There are 8 hidden switches. A switch that is on adds its own fixed numbers to the row, and there is some noise. The rows also spread widely along 12 directions, which tell nothing about the answers.
Some rows, each with its switches (1 for on, 0 for off) after it:
[  2   0  -3   1 -17   1  -2 -12   3  -2  13  -1 -16  14   3   7   1   0
   0   7   3   8   4  -6  -4   3  13   3 -10   5 -12   4  -1  -3  -4   5
   5  -7]	1 0 1 0 0 1 0 0
[  5  33  10  -3 -20  -2 -12  -3   9 -17 -11  -1 -18   1   6  21  -9  -7
   0  17   0 -15   4 -14   6  -4   0   8 -21  14 -19  -2 -13   5  -6   3
  -3   0]	1 1 0 0 0 1 1 1
[  6  15  12  -5  -9   4 -13   9   0 -22   0  15  -6   2   6  18  12  -3
   0  -2  11  -8  26   7  10  -1   7   7   7 -22 -10  13   2   3   1   5
 -12 -15]	1 1 1 0 0 0 0 1
[  8 -11  -8   3  -5 -14   4 -18  28  -6   0 -13 -12  -3  12  -5   3  -5
   2   7  -3   0   2  -3   7  10   0  -3  -3  -5  -9   0 -14  -6  -2  10
  10  23]	0 1 1 0 0 1 0 0
[  0  14  -8 -15   8 -24  -8  -4  21  20  12   3  -8  18  12  42 -27   9
 -23  -5 -13  19 -13 -13  15  -4  12   0 -22  17  -2  -2   6  10 -13  -4
  -2 -13]	1 0 1 0 0 1 0 1
[ 27  -6   2 -11  22 -10 -17  -1  10   4  10 -14 -14  -9  12  13  -8  -9
  -5 -15   3 -11  -4 -13   7  -4   6  -4  -5   3  -1   2  11  -2 -16  -3
   4 -12]	0 1 1 1 0 1 1 1
[ -8  14   8  -2 -12   4   0   6  -9 -12 -10  14   4  19  -9  22   0  -6
   6   4   6   6  -8  -8  -7  -4  -5  23 -29  15  -8  -2   7   7  13   2
  -4  -9]	0 0 1 1 0 0 0 0
[  7  -2 -17 -12  12 -14 -10   0  21   7  -6  -4  -1  -1  10  19  -8  -5
  -5 -10 -14  -2  -8 -11  12   2 -10   0 -16   5   2   5   1   7 -10  -6
  12   4]	1 0 1 0 0 1 1 0
[-13 -14   3  -5   0   2   4  -7  -2   3   8   6  -2   9 -14  -2   8   0
  13  -8  -1   1   5   7  -6   4  -1   0  12 -13   9   9   6  -2   6   3
  -7   0]	0 0 0 1 1 0 0 0
[-12   6  11 -26  -2 -33  14 -19  13   8  18   8  14  17  11  16  -4  16
 -13   8   0  32   4   9   9  -6  11  -2  -3  -8 -12   2  -7   2  -2   6
 -15  -4]	0 1 0 1 1 0 1 1
[-24   9  -2 -25  -5 -25  -8  -3  19   0   0   5  -1   9  -9   3   8   1
   6  -1   7   8  15   8  -8  15 -17  -3 -10  -5 -10  13  -5   0  -6  17
 -10  -8]	0 1 1 1 0 1 1 1
[ -3  14  11  -1  -3 -23  -3 -11  -2   2  -3   7  -3   4 -21   0   0   0
   5  -4  10  -4 -22   5 -12  -1  -6  10   0   1   3   1   6  -9  -1  18
 -18 -16]	1 1 1 1 1 1 0 0
[ 11  -2  -4  -1   3   9  -9   4  -2 -13  -4  15  -5   1  -4  16 -10  -8
   8  -9 -10  -6  -5 -16 -11   4 -12  -4  -8  15  -1  13  11   5   5 -11
   2   1]	1 0 1 0 1 0 0 1
[ -2  13   3  -4 -10  -7   0  -3   6 -10  -1  19  -5  12  -2  25 -10   3
  -5   1  -3  14   1  -3  -3   3   2   2 -10  16 -13   5   1   4  10   1
  -5   2]	0 0 1 0 1 1 1 0
[ 20   4  13  11  -7   9  -5  -4 -31  -1  -7  15  -9   3 -10   5  16  -7
   3  -8   3 -17  -5   5   0 -14  11  29   1 -18  14   3  18   3   4   4
  -8 -31]	1 1 0 0 1 0 0 1
[ 11   9  13   0  10  -1  -9   7  -5  -2 -10   2  -5  -2  -3  18  -1  -8
   3 -12   1 -18  -8  -2  12 -10  -2  15  -2 -10  15  -1  12   3   4  -1
 -11 -11]	0 1 1 0 0 0 0 1
[  5  -2  -1  -5  10 -25   0  -7  16   8   5  -2  -5   3   5  13  -4   0
  -8  -6   2   4 -13  -3   8   1   1  10  -5  -4   5  -6   5   0  -4   8
  -4  -1]	1 1 0 0 0 0 0 1
[-15 -22   0 -10   5  -6   1  -5   6  16  26  -3  -5  19  -6   9  -5   0
   9  -8  -5  14  -8  -5   0  -1  -1  -2  -5   0  11   4  15  -4   5  -2
  -3   0]	0 1 1 0 0 1 0 0
[ -6  15   3  -5  -7  -4 -17   8  10 -20  -2  25 -19   6 -11  29 -11  -4
   4 -10   0  -4   8 -10  -9  13  -4  -1  -3  15 -11  15  10   5   7   4
 -12  -1]	1 0 1 1 1 1 1 1
[ 17 -15   1 -11  22   3  -4   2  -2  -6   9   0  16  -9   4  -8   8   0
   5 -15   6   4   4   2  -6   1  -3 -10   6  -8  -3  12   7  -1  -6  -4
   0 -12]	0 0 0 1 0 1 0 0
[ 12  14   6 -17   3   3  -3  12 -10 -35 -13  27  44  -2  10  10  14   0
   1  -3   5  13  15   7  -2  -6 -13   1 -17  -9 -25  21  -4  14   4  -4
  -6 -18]	1 0 1 1 0 1 0 0
[-19  24   7 -24   2  15 -18  10   0   4  -2   1  14   4  -5  19 -21   4
  10   0 -14  -7   2 -12   1 -11  -9 -19 -11  15  -6  16  -8  12 -12 -23
  -9 -16]	0 1 0 1 0 0 0 0
[ 30   3   6  -9  14 -13  -5   1 -10  -4   4 -10  -3   0  11   7  12 -11
  -8  -3  25  -2  -6  -2  -5  -8   0  18 -15  -6  -6  -9   9  -5 -14   7
   2 -31]	1 0 1 0 0 0 0 1
[ 26  -8   7  16   2   5  -9 -13 -10   5   0 -13 -25  -5  -6  -4   0 -11
   9  -6  -1 -24 -18 -10  -1  -6   7  15  -2  -1  16  -4  14  -8  -1   4
   1  -8]	0 1 1 0 0 1 0 1

New rows, each followed by its switches (1 for on, 0 for off):
[  4  11   6  11 -12  -9   5 -12  -6  -5 -18   2  -5   5 -14  -3  10  -4
   4   4   9  -4 -17   3  -9   1   1  27 -11   1   2  -7  -1  -4   6  17
  -5  -6]	0 0 1 1 0 0 0 0
[ -9   9   7  -6 -14   5   2  -9   4 -12 -14   4   1   5   1  12  -2  -5
  15  12 -18 -13   8  -4   8  -6 -11  -1  -9  -7  -1   9 -12   6   9  -6
  -2  17]	0 1 1 0 1 0 0 1
[ -7  -6  12  -8   9 -10  -2  -4  -4   0   7   2   6   1 -13  -5  12  -3
  16  -8   5  -8  -4   8  -1  -5 -14   7   7 -23  17   4  10  -5   3   9
 -18 -10]	1 1 0 0 0 1 0 1
[-18  14  -3 -14   1  19 -28  13   1   0 -10   3 -13   3 -20  16 -16  -8
  22  -9 -14 -23   3 -18 -14   7 -22 -13 -17  20   4  19   7   9  -7 -12
  -2 -11]	0 0 1 1 0 1 0 1
[-10  18  13 -22   2 -28  -1  -3  16   2  18  -4  -5  13   5  31 -20   2
  -7   5   9  12 -10  -8   7 -10  -2  -6  -5  14 -13  -7  -3  -7  -4   0
 -16  -1]	1 1 1 0 1 0 1 0
[-12  -2  -5 -21   1  -5   5  -1   3  11   6  -1   4  20   8  21   2  -4
  -1   3  -7  12   9  -1   7  -7  -2   4 -19  -2  -4   0  -1   9  -4  -6
   8  -6]	0 0 0 0 1 0 0 0
[  5   6  13 -21  10   2 -12  11   9  -3  23  -2 -17  11  16  44 -19  -8
  -7  -4   3  -1  12 -18  13 -11  15  -7  -9  12 -15  -1   9   8  -7 -14
  -4  -8]	0 1 0 1 1 0 0 1
[ 10  10   4  10 -19 -13   1 -25  -7  14  -4  -4 -13   7  -4  -5   9   4
  -5   6  -1  -4 -14   6   5  -9  16  25  -5 -11   5  -2  -1  -6  -6  14
  -3 -18]	1 1 1 0 0 1 1 0
[  2   3   1  -5  10  -7  -3   2   0 -16 -11  23  22  -6 -11  -3   3   3
  10 -10  -3   6  -7   3 -14   8 -23  -2  -2  -2   2  14   3   4   8   3
 -12  -5]	1 0 0 0 0 1 0 1
[-19 -16 -14 -13 -14   8  -4  -9   2  -3  10  16   0  11 -14  -7   4   4
  19  -2 -15  10  15  -1 -21  15 -16 -19   0   3  -6  29  -1  -1   2  -6
   4   1]	1 0 1 0 1 1 1 0
[  6  -9  -7   0   3  -5  -5  -7  10   2  14   4  -9   4  -5   1  -9   5
  -2  -8   3  15  -6  -7 -16  14   4 -11   2  16  -6   8   6  -6  -3   3
   1  -5]	0 0 1 0 0 1 0 0
[-34   1   6  -8 -13  13 -14   7  -1  -3   2   9 -19  17 -26  12   6  -7
  28  -5  -3 -15  18   0  -9   9 -12   2  -3  -9  11  16  12   2   9   5
 -12  -5]	0 0 1 1 0 1 0 1
[-18   8  15 -12 -21  -1  -5  -3 -10  -4  28  13 -13  23 -14   8   6   3
   6   6  18  13  15   3 -18   2  11   0  -1   3 -19  10   7  -6  -2  10
 -14 -27]	1 1 0 1 1 1 0 0
[ 20 -14   1  -9  12  10 -10   5  -4   3  15  -4  -8   4  16  19  -1  -8
  -2 -11  -3  -4   8 -10  12  -9  11   1  -7  -7   2   7  15   6  -6 -13
   7 -15]	0 1 1 0 0 0 0 1
[-15   7   3 -16  -3  -5   0  -3   8   4   0  -6   9  12   2  15  -8  -2
   8   8 -12   4  -6  -6   8  -9 -12  -3 -22   5  -2   2  -7   5   0  -6
  -2   3]	0 1 1 0 0 1 0 0
[ 16 -16   4  -9  14 -11 -10   9   5 -11  24  14  -7   7   7  20  10  -6
  -6 -22  17  12  12   0   3   5  11   8   0 -13  -7   9  26   1   1   9
  -6 -19]	1 1 1 1 0 1 0 1
[ -1   9  -6  -9   5 -12  -5  -9   9   7 -11   4   9  -3  -7   5 -13   1
   2  -5 -19  -5 -20  -7  -2  -1 -16  -7  -9  11   3   7  -6   6  -8  -5
  -1  -1]	1 1 0 0 1 1 0 0
[-22   8  18 -16   0 -17  -5   3   5   0  22  -8 -17  18 -12  20   0  -6
  10  -1  21   0   0  -1   0  -4  -2   8  -2  -4   1  -7  12 -13   3  13
 -20  -9]	1 0 1 1 0 1 1 0
[-12  -3  -2 -10  -3 -24   7  -7  14   6   1   9   6  17  -3  15  -1   3
  -5  -3  -3  21  -9  -1   4   3  -2  15 -16   3  -3   1   4   3   8   7
  -3   5]	0 1 1 1 0 0 1 0
[-10   8  -4   1 -24 -10  -4 -18  -1  11   6   2 -26  16 -14  -4   6   0
   1   9   5   1  -2   1 -16   8   5   9  -9   7  -7   2  -2  -5 -10  16
   0 -19]	1 1 0 0 1 1 0 0
[ 43   1  -5   6  21 -12   0  -5  -6  -3 -23  -3  10 -14   4   3  -5 -13
  -7 -11  -2 -11 -41 -16  -7  -9  -8  19 -24  20   2 -11   5   5  -8  -3
  11  -7]	1 0 0 1 1 0 0 0
[ 12   9  -3   4   2 -12 -16  -5  12  -1  -3  19 -20  -3 -10  20 -19   5
  -8 -18  -9  -3  -9 -10  -5  11   8  -3   8  13   1  14  12   3  -2   2
  -9  -5]	1 0 1 1 1 1 1 1
[ -1  12  13   3 -11   8  -8   0 -10   2  -1  14  -6   8  -8  15   1   6
  -2  -6  -3  -3   5   6  11  -8  17  12  12 -13   7  11   8   1   6  -2
 -14 -17]	0 1 1 0 0 0 1 0
[-12   7   5  11  -8   0  -6  -5   1  -1 -11  14 -11  -1 -28  -3  -4   6
  13  -8  -2  -7  -9   4 -10  11  -6   3  19   1  15  10   4  -8  12   7
 -17   3]	0 0 1 0 0 0 1 0
[  5   2   2 -12   9 -16  -3  -6   7  13  12  -3  -2  12  12  24  -1   3
 -10  -6  -4   8   1   2  19 -11  12   8  -6 -16   7   0   8   4  -8   1
  -6 -16]	1 0 1 0 0 1 0 1
[-14   5   1   8 -11 -16  10 -12  16  -8 -24  19  -4  11 -10  20   0  -1
   6  -1 -17  -2  -8   3  11   6  -5  21  -6 -10  13   1   0   8  23  12
  -9  27]	0 0 1 1 1 0 0 1
[ 36 -23  11  11  -2  26   0  -2 -18 -28  -5  -1  -4 -11  15  -8  28 -20
  16  -2   2 -24  20   0  12 -10   4  19  -1 -30   0   6   8   1  12  -3
  11   4]	0 1 0 0 0 1 1 1
[ -7   4  -1 -14 -14  -8   3  -9   1  -6   0   5  -8  13  -2   6   3  -4
   7  11   3   6   8  -3 -14   6 -11   0 -15   9 -13   6  -5  -2   1   4
   3  -3]	0 0 1 0 1 0 1 1
[ 16 -15  -6  -1   5  11 -10   3   2 -16  -1   2  -4  -5   2   3  -3 -13
  15  -6  -6 -11  -7 -20  -9   4 -17  -4 -15  12  -3  12   7   1   2 -10
  11   8]	1 1 1 0 0 0 0 1
[-17  -5  -8  -2  -9  -7  -2  -3  19 -12  -7  27 -11   7 -10   4  15   1
   6  -8  -5   4  28  16  -3  26  -7   1  13 -20   1  17   1   6  11  17
  -5   9]	0 0 0 0 1 1 0 1
[ -3 -17  -2 -16  14   3   0   0   7   1  17  -4   8  10   5  19 -16  -6
  13  -4 -17   7 -12 -24   0  -7 -12  -9 -25  16   0   4  10   8   4 -17
   4  13]	1 0 0 1 0 1 0 1
[-12  -1   7  -2 -17  -9   4 -12  -2   6   5  -7 -18  18  -8   2  13  -8
  11  11   8  -3   0   2  -3  -1  -1  21 -14  -9   6  -6   3  -7   5  15
  -3  -6]	0 1 1 0 0 0 0 1
[  6  11  -2 -10   1 -17   2 -20  -2  12 -10 -10   3   1  -1  -2  -3   0
   3   8  -6  -6 -19  -4  -8  -8 -13   1 -15   4   3  -1  -9  -2 -15   1
   1 -12]	1 0 1 0 1 0 0 1
[  2   2   3 -14  14   7 -11   7  -3 -22 -14  30  35 -15  -9  -1   0  10
  13 -20 -12   0   7   4  -7   5 -21 -18  15 -13   2  35   3   8   6 -12
 -17  -5]	1 0 1 1 0 0 1 1
[ -5  13   4 -18  -4   1  -8  -2   4  -8   2   3  11   3   5  14  -2   4
   4   1  -5   3  11  -1   6  -6  -1  -8  -5  -5 -12  15  -7   5  -6  -6
  -6  -7]	1 0 1 1 0 1 1 0
[ 15  -3   7  -5   4   7  -6   7  -2 -15  12  11  -4   0   7  20  -8  -6
  -1  -7   0  -2   3 -12   5  -6   3  -3   2   7 -10   7   8   2   4 -13
  -3   0]	1 1 0 0 1 0 1 0
[ 13  -8 -11  -3  -7 -11   2 -17   6   2   0   2  -5   4   3  -3   0  -3
  -2   2  -7   9  -6  -7 -11   6  -3  -1 -16  14 -13   8  -3  -1  -5   2
  14   0]	0 1 1 0 1 1 1 0
[ -6  10   2 -21   7 -20   7 -14 -11  16  -7  -9  26   9  -6  -1   2   0
   7   7  -9   1 -24   3  -5 -18 -23   4 -24  -3   8  -2  -6   0 -10   0
  -4 -18]	1 0 1 0 1 1 0 0
[ -5  -2   2  17 -16   1  -7  -9   2  -9  -4  13 -16  -1 -24 -10   5   0
  14  -7   4  -9  -8  -1 -14  14   2   8  14  -2   6  14   6  -8   9  13
 -11   4]	1 1 1 1 0 0 0 0
[  9   4   8 -14  24 -18   5  -6   0  10  -5   7  30  -2   3  13 -10   8
  -5 -11 -15  11 -23   1  12 -15  -9   4  -9  -5  15  -1   7   8   4  -8
 -13  -7]	0 0 0 0 0 1 1 1
[ 13   5   0  -2   7  -5  -9  -8   2  -2 -10  -6  -2  -7  -1   3   0  -4
   7  -5  -6 -16  -9  -6   0  -2  -4   4  -9  -5   6   6   1   2  -9   3
  -1  -7]	1 0 1 1 0 1 0 1
[ 31 -21  -9   3  18   0  -8   4  15 -11  11   4  -6  -6  16  17  -1  -7
  -8 -23  -1   3   2  -9   9   6  14   1   2  -3  -5  10  15   4  -1  -3
  10   4]	1 0 1 1 0 1 0 0
[-19  19   0 -11 -27   7  -8  -6   7  -3   2  -4 -14  18   2  22  -7   0
   4  16  -6  -1  12 -12   3  -2   7   1 -19  12 -18   8 -12   4  -7  -6
   3  -1]	1 0 1 1 0 0 1 0
[ 28   4   3   1 -11 -15  -3 -11  14 -20   2  -4 -20   1  24  17   8 -10
 -12   7  12  -2  11  -7  11   0  18  18 -17  -5 -25  -2  -3   0  -5  13
   7   1]	1 1 1 1 0 1 1 1
[  4  -8  -5 -14  11 -13 -12   2  32  -8   7 -13 -19  -8  15  10   1 -11
   3  -5   5 -10  21  -4  11  12  -6 -13   8 -11  -7   6  -5  -5  -8   3
   5  15]	0 1 1 0 0 0 1 1
[ 30 -10   1   4   7   7 -13   2  -1 -15   8  17 -11  -5   6  17  -7  -6
  -2 -17  -6  -5   3 -11   0   2   7  -5   5   2  -5  17  16   4   2  -7
   1  -6]	1 1 1 0 1 1 0 1
